The rows are grouped in 4 different ways at once. Each group adds its own fixed numbers to the row, and there is some noise. The rows also spread widely along 9 directions, which tell nothing about the answers.
(in the rows, 128 means zero)
Known rows, each followed by its group in each grouping:
105  156  162  93  116  122  134  108  110  125  128  121  81  116  138  170  148  157  142  136  143  120  99 -> j_24 j_112 (3) kodat
105  183  166  128  110  142  114  134  72  154  140  136  151  112  142  115  141  142  161  120  92  148  151 -> j_301 j_112 (2) Tof
103  90  141  133  106  118  61  130  162  125  150  147  103  129  114  151  124  145  127  136  111  131  143 -> j_156 j_559 (4) kodat
110  115  145  166  98  143  77  67  155  127  93  133  104  107  148  147  119  120  186  109  73  146  174 -> j_24 j_287 (2) Lofu
116  127  129  145  88  150  126  121  122  162  139  141  136  143  118  146  90  150  172  134  80  161  182 -> j_328 j_559 (4) Biri
158  109  107  135  154  116  197  125  132  90  88  102  133  167  152  109  130  109  110  115  152  140  111 -> j_991 j_287 (1) zed
125  143  117  118  131  151  102  135  107  117  112  140  114  109  124  113  135  132  159  150  117  128  153 -> j_301 j_559 (1) zed
125  119  129  120  153  156  111  159  112  158  131  126  77  104  139  129  183  105  118  138  128  132  117 -> j_156 j_287 (0) Lofu
129  118  119  133  147  157  121  154  125  140  106  127  89  104  143  102  174  114  119  146  114  139  139 -> j_991 j_559 (0) Tof
160  164  105  136  125  105  103  109  116  107  82  157  157  139  136  117  83  63  126  131  113  125  162 -> j_328 j_112 (3) Biri
101  104  140  115  120  131  141  145  166  155  158  105  95  111  114  127  173  164  100  130  135  133  96 -> j_328 j_112 (2) kota
111  144  117  71  127  148  107  148  119  157  159  148  88  111  98  153  137  146  130  169  154  104  130 -> j_24 j_287 (0) kota
94  127  167  115  110  132  94  138  124  142  142  129  90  112  151  134  177  174  133  125  95  130  115 -> j_24 j_559 (4) kota
117  132  132  147  148  116  85  133  145  112  99  135  146  89  139  77  170  78  87  111  119  117  126 -> j_301 j_112 (2) kodat
145  105  133  129  97  108  134  88  154  87  123  127  130  157  113  146  78  167  155  109  114  149  145 -> j_328 j_112 (2) Lofu
125  125  135  145  99  134  174  79  130  111  109  93  147  144  129  126  103  150  161  94  132  149  132 -> j_991 j_287 (1) Lofu
85  131  172  146  122  106  65  155  126  154  152  122  141  110  146  120  167  116  113  108  94  137  125 -> j_301 j_112 (4) zed
120  159  153  109  123  128  162  113  110  129  129  116  124  124  141  136  133  138  134  124  146  132  116 -> j_24 j_112 (2) Tof
125  94  149  135  107  118  149  123  133  92  125  100  143  158  121  107  108  183  143  109  105  157  141 -> j_991 j_112 (3) zed
118  126  146  113  123  125  113  153  94  110  128  145  132  128  127  103  151  160  137  124  104  137  129 -> j_301 j_287 (3) kodat
129  68  99  118  141  156  139  161  156  123  144  123  116  133  92  102  142  157  123  136  135  142  140 -> j_301 j_287 (4) Lofu
112  117  121  133  133  173  129  150  118  159  126  107  126  97  106  80  167  145  142  126  120  139  147 -> j_991 j_287 (3) Lofu
125  110  146  114  102  122  141  100  129  92  106  124  95  124  138  133  132  182  161  116  103  140  117 -> j_328 j_287 (0) kodat
117  150  136  135  122  156  141  131  91  145  114  125  125  116  132  106  145  133  147  133  116  138  147 -> j_156 j_559 (3) kodat
115  85  143  101  105  105  85  130  162  93  150  139  96  141  108  153  113  165  133  142  137  138  125 -> j_301 j_287 (3) Tof
98  85  119  164  112  130  123  121  195  143  129  113  135  127  110  116  129  99  96  123  140  140  142 -> j_301 j_559 (3) kota
107  119  164  149  110  113  115  98  144  118  110  108  141  114  157  111  141  107  124  90  105  143  109 -> j_156 j_287 (2) Biri
90  127  145  121  104  150  101  169  117  192  170  131  104  110  112  134  170  167  133  146  103  141  139 -> j_328 j_559 (3) kota
137  92  120  172  116  110  125  104  151  101  96  121  144  146  139  111  106  117  141  106  84  157  163 -> j_328 j_112 (1) zed
150  107  118  106  162  146  163  194  92  121  126  136  93  151  144  109  175  140  114  150  123  151  122 -> j_301 j_287 (3) Tof
126  143  131  116  120  146  152  143  82  124  129  134  150  131  125  84  142  164  142  123  110  134  144 -> j_24 j_559 (1) kota
140  153  140  104  120  119  132  162  58  126  146  157  161  165  122  120  101  139  136  129  98  143  156 -> j_24 j_112 (3) Biri
129  159  115  112  129  135  158  86  154  97  94  111  129  104  122  104  125  122  122  128  158  111  114 -> j_301 j_112 (2) kota
154  140  109  110  136  126  103  96  142  82  74  128  99  94  126  108  130  119  137  134  137  109  127 -> j_328 j_112 (3) Lofu

New rows, each followed by its group in each grouping:
122  136  119  129  149  167  188  139  111  161  126  97  128  116  123  104  152  133  131  121  144  133  135 -> j_24 j_112 (4) Lofu
129  124  120  123  120  102  113  143  147  149  157  156  122  155  109  172  110  108  101  146  145  130  136 -> j_328 j_112 (2) kodat
146  142  131  93  111  113  124  100  118  73  106  138  132  152  129  131  85  161  150  126  124  128  123 -> j_991 j_287 (4) Biri
116  166  121  137  135  171  163  118  111  162  97  99  136  98  134  93  146  109  135  123  122  135  136 -> j_991 j_112 (4) Biri
132  136  145  104  120  128  137  114  115  91  89  124  78  111  152  129  157  179  153  133  113  127  107 -> j_328 j_559 (3) kodat
116  124  147  117  95  105  79  124  137  115  137  143  121  129  129  129  125  171  132  125  88  132  131 -> j_328 j_112 (4) kota
120  180  107  89  133  163  157  140  102  167  142  120  111  115  104  134  146  132  123  160  167  115  120 -> j_991 j_112 (1) kota
113  185  146  101  117  115  93  143  88  168  160  160  152  132  120  160  111  97  122  139  134  120  141 -> j_24 j_112 (2) Biri
130  132  130  114  117  122  110  109  121  77  103  132  175  111  108  63  103  151  140  109  104  117  147 -> j_24 j_112 (4) Biri
115  94  142  151  125  115  95  157  161  145  134  130  120  111  139  107  169  115  101  119  113  143  127 -> j_328 j_559 (2) Tof
138  152  134  92  119  155  155  148  74  113  143  145  118  157  123  142  112  194  180  153  112  148  155 -> j_301 j_559 (2) zed
158  155  119  112  147  116  190  91  127  84  74  118  130  136  162  120  122  97  121  119  172  118  101 -> j_24 j_287 (2) Tof
149  96  105  96  129  131  114  122  161  69  106  136  83  129  110  113  122  158  120  155  141  118  123 -> j_156 j_559 (3) kota
112  136  138  108  106  145  114  83  140  86  100  103  113  86  109  103  116  172  177  135  136  114  134 -> j_156 j_559 (3) zed
116  136  141  121  118  139  132  112  110  124  116  121  90  133  151  162  136  144  168  133  110  147  133 -> j_301 j_287 (1) zed
108  105  85  135  111  168  83  109  170  151  137  139  118  95  68  111  109  119  149  160  131  123  180 -> j_156 j_287 (1) kota
107  145  154  89  97  136  137  98  104  89  123  117  131  102  113  107  122  196  174  113  114  133  111 -> j_301 j_287 (1) Biri
108  90  134  162  112  136  113  106  172  124  117  108  119  117  120  125  122  118  134  110  113  151  152 -> j_301 j_112 (3) Lofu
137  146  123  100  124  146  176  112  113  96  111  111  149  118  115  75  131  166  139  121  143  122  112 -> j_156 j_287 (2) kota
110  102  161  139  114  95  164  97  162  105  111  105  107  151  159  161  136  129  106  105  152  137  92 -> j_24 j_559 (3) kodat
100  144  155  149  115  147  120  160  90  172  155  134  148  139  138  127  146  136  153  126  87  160  166 -> j_301 j_559 (2) zed
81  74  147  153  105  112  115  115  185  141  141  99  175  103  107  81  131  122  102  88  128  131  125 -> j_24 j_287 (4) Biri
141  129  138  111  120  120  130  135  103  84  123  138  136  146  127  107  113  159  142  128  108  146  145 -> j_301 j_112 (3) Tof
141  131  97  114  123  152  93  147  121  137  135  156  133  107  81  105  109  133  149  153  126  120  179 -> j_328 j_559 (0) Lofu
87  147  131  142  80  139  121  87  151  169  144  114  140  104  96  138  107  136  148  124  125  134  153 -> j_328 j_112 (1) kota
140  145  110  120  140  183  139  155  87  146  133  141  118  125  111  115  135  147  165  147  104  148  177 -> j_301 j_112 (2) Lofu
144  103  137  92  114  96  102  123  136  59  138  134  118  160  104  139  81  175  137  141  136  128  132 -> j_156 j_112 (3) zed
125  99  118  153  107  114  120  112  181  141  138  133  137  142  105  146  90  106  123  130  132  150  160 -> j_328 j_112 (2) Tof
137  102  83  115  122  130  180  97  187  116  111  112  99  138  103  140  107  127  115  145  181  122  114 -> j_328 j_287 (1) kota
83  137  150  146  113  139  138  155  108  199  175  125  128  135  123  163  155  118  120  125  119  155  139 -> j_301 j_112 (1) kodat
96  93  164  164  115  122  93  138  146  155  146  114  127  130  149  132  158  121  131  108  89  158  133 -> j_156 j_287 (2) zed
149  134  126  135  130  127  136  128  112  91  84  139  138  143  154  101  120  106  131  123  101  145  146 -> j_301 j_559 (3) Biri
116  112  146  109  114  112  134  178  123  145  193  147  148  169  104  145  117  151  104  135  149  147  130 -> j_301 j_559 (2) Tof
92  109  181  151  99  99  148  109  156  115  130  94  142  125  154  120  145  136  110  83  128  155  99 -> j_301 j_559 (0) Tof
141  167  146  113  138  125  139  141  72  121  99  140  105  131  172  126  163  149  136  125  92  132  114 -> j_328 j_112 (4) kodat
121  134  114  99  150  148  98  175  95  145  148  141  132  103  95  87  156  137  128  154  128  116  151 -> j_24 j_112 (1) zed
106  101  122  141  144  172  126  180  135  186  161  129  105  112  111  116  173  123  119  150  113  159  158 -> j_301 j_112 (2) Tof
